The rows come from 4 hidden closed curves, with some noise, and rows from the same curve form a group. Each curve winds through 8 dimensions. The rows are also pushed far along 5 directions, which tell nothing about the answers.
In the rows, 128 means zero.
Some rows, each with its group after it:
[125 187 174  73 105 130 123 149 152 136 131 102 133  93 143  35  86 123
 155 137]
(1)
[ 91 137 169 103 126 167 136 128 131 103 155  92  99  94 117  72  85 143
 160 151]
(1)
[129 146 135 147 122 113 148 139 142  97 109 127 131 123 109 133 133 159
 110 110]
(3)
[191 145 125 121 160  94 191  97 113 138 103  75 193 151 130 138  93 154
 126 121]
(3)
[ 66 105  36 130 129 175 108 150 143 142 156 233  63 132 145 151 186  69
 103 124]
(1)
[130 108 122 128 145 170 105 118 113 153 184 122 144 132 119 140 139  94
 125 160]
(3)
[167 131 152 126 141 124 158  96 126 115 106  88 183 145 122 123  76 132
 128 122]
(0)
[114 122 139 136 109 117 141 132 120 125 121 124 124 124 126 127 125 139
 150 148]
(0)
[122 138 135 104 140 131 120  96 136 129 141  98 189  99  92  80 134  85
 134 148]
(3)
[136 114 121 117 127 125 127 156 137  81  97 152 110 117 153 133 106 158
 111  84]
(0)
[124  97 105 137 150 129 107 123 116 149 182 135 134  98 107 120 125  99
 100 137]
(2)
[165 128  93 131 135 117 166 119 131 144 100 164 160 173 133 140 108 110
 103 124]
(0)
[ 75  83  72 118 162 115 104 145 130 148 209 171 151  39 105 119 134  42
 112 139]
(1)
[131 143 109 145 111 182 168 135 135 159 145 160  79 185 133 134 142 132
 125 161]
(3)
[160 146 117 124 103  91 155 166 150 164 106 187 124 159 135 130 131 123
 125 128]
(2)
[159 118 137 185 158  77 159  91 110 103 107  73 195 135  92 185 134 149
 112 124]
(3)
[166 140 147 146 155  90 165 113 122 111 110  86 165 119 120 136  85 147
 109 109]
(3)
[122 125  96 120 140 103 122 129 117 152 154 129 160 101 129 153 165 120
 124 125]
(2)
[118 132 151 140 121  90 178 180 135  92 116 140  90 103 146 150  76 202
 137  96]
(0)
[187 138 121 123 118 168 176 103 154 142  86 129 117 211 134 124 141 148
 135 133]
(3)
[133 108 131 136 128  99 113 115 140 134 123 140 155 119 127 145 133 114
 127 102]
(1)
[117  87 120 122 146 151  96  91 114 135 159 114 137 112 103 113 131  97
 127 141]
(2)
[109 141 124 125 114 168 159 117 127 129 114 134  91 168 142 120 117 136
 155 150]
(3)
[ 48 119 108 168 119 180 108 169 139  66 132 190  36 120 151 173 153 139
 120 111]
(1)
[ 83  85 132 106 145 109  91 148 146  95 153 146 110  48 111  93 104  96
 139 110]
(2)
[118 135  78  77 128 109 136 182 145 121 131 183 139  75 159  94 106 118
 103  95]
(2)
[123 107 115 124 138 115 139 151 166 123 130 169 103 102 139 120 105 103
 134 110]
(0)
[106 129 118 124 145 133 125 140 140  89 126 147 135  95 122 118 104 112
 109 102]
(1)
[137 143 128 142 124 121 137 136 123  99 100 127 122 135 138 136 114 163
 102 100]
(2)
[107 173 138 130  85 193 174 130 150 139  96 170  72 216 135 116 135 124
 167 173]
(2)
[ 86 125 144 128 135 184  98 133 127  98 142 115  71 120 159 142 140 140
 155 128]
(1)
[169 128 127 156 131 132 193 133 133 131 114 124 116 172 137 161 105 174
 128 135]
(3)
[129 140 124 121 141 126 129 104 153 155 135 142 143 132 120 108 118  73
 124 121]
(0)
[130 114 140 146 118 138 137 149 135 112 116 137 121 141 138 145 125 130
 154 155]
(1)
[124 124 161 160 148 160 135  85 117  99 132  70 157 147  91 148 131 120
 141 163]
(1)
[123 119 148 170 118 112 152 180 150  89 115 145  84 120 126 163 141 166
 146 137]
(1)
[126  85  64 174 145 121 117 165 112 133 159 160 102 118 124 193 194 123
  97 147]
(0)
[106 151 156 117 119 129 104 121 139 134 133 124 135 114 110  81 117  79
 141 155]
(2)
[131  75  93 130 144 106 118 138 119  92 125 153 174  96 101 145 127 112
 104 114]
(1)
[138 116 158 177 134 101 142 121 135  79  71 101  88 150 139 180 122 175
 148 107]
(2)
[105 144 154 110 134 149 103 115 138 119 122 111  93 128 129  99 120 108
 154 129]
(2)
[122 123  94 109  99 108 100 196 155 157 125 245  96 123 144 108 129  86
  99 108]
(3)
[ 66  93 165 178 129 185  63 173 130  90 192 156  39  95 130 163 137 125
 127 139]
(3)
[175 139  43  92 152 132 131 111 114 215 164 139 172 143 116  96 180  61
  86 157]
(0)
[134 111  82 113 134 121 158 133 117 129 122 155 141 125 121 118 113 134
 106 122]
(1)
[135 124 113 153 124 114 180 106 134 123 109 116 138 143 117 148 148 157
 137 129]
(2)
[146 124 106 122 149 114 155 116 126 143 130 108 134 122 131 132 133 137
 132 127]
(1)
[130  97  78 118 116  65 131 198 153 145 144 212 127  75 135 132 144 122
 105  99]
(2)
[146 158 145 111 112 149 107 127 123 142 103 127 120 173 141 112 134 122
 131 137]
(0)
[109 148 146 133  90 142 160 201 176  68  98 200  60 126 136 107  87 174
 115  98]
(0)
[134 104 123 217 128  81 176 161 136  70  88 152 102 143 120 225 135 192
 107 100]
(3)
[200 105 174  99 135  89 162 149 161  77  81  96 164  93 145  98  49 187
 143  82]
(3)
[142 126 125 129 111  89 169 186 163  79  97 179 127  97 127 112  76 166
  98  82]
(0)
[166 156 109 101 119 127 193 128 149 168 107 143 136 169 132  86 102 113
 143 155]
(1)
[107 147 113 115 119 130 145 130 126 133 137 137 144 115 116  98 123 128
 107 127]
(0)
[138 149  87 105 155 136 129  77 106 173 139 104 154 143 135 102 122  81
 104 131]
(3)
[109 155 219  95 113 204 140 121 137  92 116  91  75 163 127  81  74 163
 187 152]
(2)
[140 150 131 100 127 154 119 116 128 118  94 121 123 151 148 105 120 135
 119 109]
(0)
[195 139 108  97 119 125 148 104 138 178  96 135 157 181 147  93 116 105
 124 131]
(2)
[110 135 119 129 128 113 153 134 112 142 145 133 128 124 131 144 119 149
 124 128]
(0)

New rows. What belongs after each?
[126 114 139 123 141 133  91  77  97 150 145  79 183 135 108 150 169 111
 144 145]
(2)
[127 105 166 168 115  75 122 174 147  63  99 120 117  78 148 168 117 178
 151 102]
(1)
[156 104 110 122 145 141 148  93 118 143 117 127 137 170 115 133 116 123
 125 131]
(2)
[104 171 140  91 119 189 137 130 155 111 114 150  97 154 125  68 106 104
 133 130]
(1)
[152 144  95  95 110  96 135 150 130 165 110 166 142 143 146 120 141 135
 113 106]
(3)
[118 119 111 110 122 156 118 147 149 145 129 174  82 142 164 138 139 105
 148 122]
(1)
[128 167 138 141 136 126 133  87 111 133 121  86 173 144 132 137 116 120
 113 119]
(1)
[144 138 150  86 111 112 129 122 148 130 101 123 145 123 119  84 119 140
 147 111]
(2)
[137 123 123 123 115 131 111 129 129 153 129 146 141 140 144 116 135  91
 134 146]
(2)
[115 138 117  83 135 112 117 127 129 170 167 121 133  74 136  63  99  85
 137 134]
(3)
[109 134 155 117 133 134  59  75  89 162 178  71 198 103  94 100 140  74
 123 163]
(3)
[ 98 150 177 120 131 133  96 125 129  88 132  75 141  71 150 104  92 136
 146 111]
(1)
[111 121 127 113 131 145 106 135 123 101 133 124 123 104 108 110 142 141
 117 120]
(1)
[ 83 107 118 159 129 135 107 128 139 113 128 161  81 125 113 141 148  99
 133 135]
(2)
[138 148 144 104 128 114 142  89 143 137 103 103 166 128  95  69 102  96
 137 139]
(2)
[102 103 132 144 137 129  92 118 102  95 151 105 143  93 100 149 154 148
 109 120]
(1)
[148  61 124 186 150  99 118  99  95 110 121 102 174 138 125 225 140 146
 124 116]
(1)
[102 121 104 144 110 153 141 145 111 128 136 178  94 158 132 156 128 149
 107 132]
(1)
[ 80  64 105 185 152 147  98 103 107 105 152 139  88 128 103 198 174 112
 126 138]
(2)
[121 107 139 148 125  91 132 130 128  78  99 118 136 109 112 158 136 183
 131  95]
(2)
[132 151 125 139 124 136 118 124 126 126 104 131 108 152 144 131 138 128
 115 121]
(2)
[156 157 154 131 122 174 162  90 133 128  99 109 132 202 130 122  99 134
 138 144]
(0)
[144 124 119  99 127  70 149 185 143 139 132 178 157  91 126 111  87 117
 118 113]
(2)
[132 112 124 126 143 139 144 117 105 106 132 114 157 128 124 135  96 142
 116 128]
(2)
[162 107 114 125 157 137 124 109 120 144 153  93 153 119 120 128 146 121
 120 139]
(0)
[127 141 136 150 135 110 146 127 144 125 126 144 139 129 119 138 105 112
 110 112]
(0)
[133 134 141 131 138 150 132 113 117  85 106  86 118 138 117 135 136 172
 128 115]
(1)
[123 154 117  76 117 127  76 147 140 190 173 164 158  91 121  44 120  37
 110 151]
(2)
[ 95 114 146 141 126 129 105 159 112  99 150 121 124  86 150 142 104 140
 139 133]
(1)
[129 120 158 145 136 137 140 126 141 127 127 123  96 146 142 161 115 146
 155 121]
(1)
[128 105 124 155 137 129 132 168 123  96 148 123  85 101 132 160 141 179
 118 122]
(0)
[125 138  91 126 142 170 130  85 104 151 140 106 118 166 119 137 182 126
 116 151]
(1)
[138 132 107 130 142 109 158  93 112 128 124  85 187 117 119 139 145 146
 124 124]
(2)
[ 63 116 114 119 131 185 106 122 100 124 183 144 144 112 104 127 136  86
 127 168]
(2)
[112 149 117 105 120 116 115 127 118 152 154 138 156 105 113 100 124 117
  99 118]
(1)
[137 161 169 108 126 141 129  91 145 118  96  74 136 133 155  96 105 128
 163 117]
(1)
[124 136 113 157 134 100 116 107 127 141 113 136 133 144 128 164 152 106
 110 107]
(0)
[111 136 141 139 123 130 152 146 138 107 129 153 130 127 123 126  88 129
 118 127]
(0)
[119 140 157 145 131 111 160 156 157  83 103 145 118 114 128 132  79 145
 127  97]
(1)
[175 173 138 106 119 139 193 122 142 166  94 140 116 208 125 105  93 139
 128 138]
(2)
[ 88 143 146 150 131 127 120 133 127 111 151 138 133 106 120 142 106 117
 111 110]
(1)
[128 117 126 119 134 152 146 110 120  90 104 116 127 147 113 121 116 154
 125 123]
(1)
[110 161 137 101 141 136 116 119 142 153 163 134 158 104 110  74  97  64
 114 129]
(0)
[137 122 119 123 120 132 178 139 131 116 101 156 137 160 127 138 100 144
 130 130]
(2)
[148 133 141 162 132 122 169 119 127 131 122  92 112 154 121 159 148 159
 149 154]
(1)
[143 133 150 144 105 116 186 174 149  96  89 146  85 146 153 134  86 182
 155 134]
(1)
[139 136  96  99 121 107 138 164 131 145 121 168 142 119 163 115 102 109
 118 121]
(1)
[152 101 112 113 140 115 132 139 123 114 129 133 155 104 137 117  88 130
 108 110]
(2)
[147 143 139 170 125 136 145 112 129 122 119 118 143 165 104 154 140 141
 101 129]
(0)
[102  72 160 204 157 126 108 107 102  93 158  82 123 112 126 236 141 160
 147 124]
(1)
[101 118 127 119 133 122 118 118 131 119 137 106 114  86 126 104 130 112
 154 140]
(0)
[106 110 112 148 144 142 108 146 120  88 136 138 121 113 113 164 159 133
 104 122]
(1)
[ 78 144  94  86 111 163 121 170 127 168 168 200  72 128 150 113 138 106
 124 131]
(0)
[120 110  91 142 138 103 144 126 135 139 126 144 143 120 131 143 141  91
 140 141]
(2)
[186  90  59 112 143  32 181 146 116 138 104 169 209 104 127 139  82 142
  75  81]
(1)
[120 155 172 116 116 123 116 125 137  93  89 103  98 126 151 113 106 169
 146  89]
(0)
[133 119  97 164 120 125 141 138 127  91  73 159  93 164 149 169 145 155
 112 112]
(0)
[126 135 124 163 144  95 140 133 124 119 127 128 136 122 123 161 123 131
 104 112]
(0)
[106 149 116  92  93 166 101 180 168 145 133 208  81 137 128  82 166  83
 133 148]
(1)
[130 124  97 109 102  93 154 162 142 151 110 188 124 128 137 103 121 118
 133 136]
(0)
[126 146  89 128 119 127 159 140 134 144 112 154 108 158 152 161 167 151
 126 118]
(2)
[112 138  87 100 160 146  99  68  99 181 171  93 163 114 128  93 132  53
 117 147]
(3)
[137  78  87 145 125  40 176 185 160  90 110 185 124  63 128 154 114 169
 116  79]
(2)
[157 174 110  80 130 138 168 135 160 163 102 140  91 156 151  60 106 109
 142 136]
(0)
[116  91  67 147 142 134 147 114 100 127 138 151 133 140 114 166 152 132
  97 132]
(1)
[139  95  95 113 137 128 126 139 125 128 136 159 139 115 133 117 106 117
 104 117]
(2)
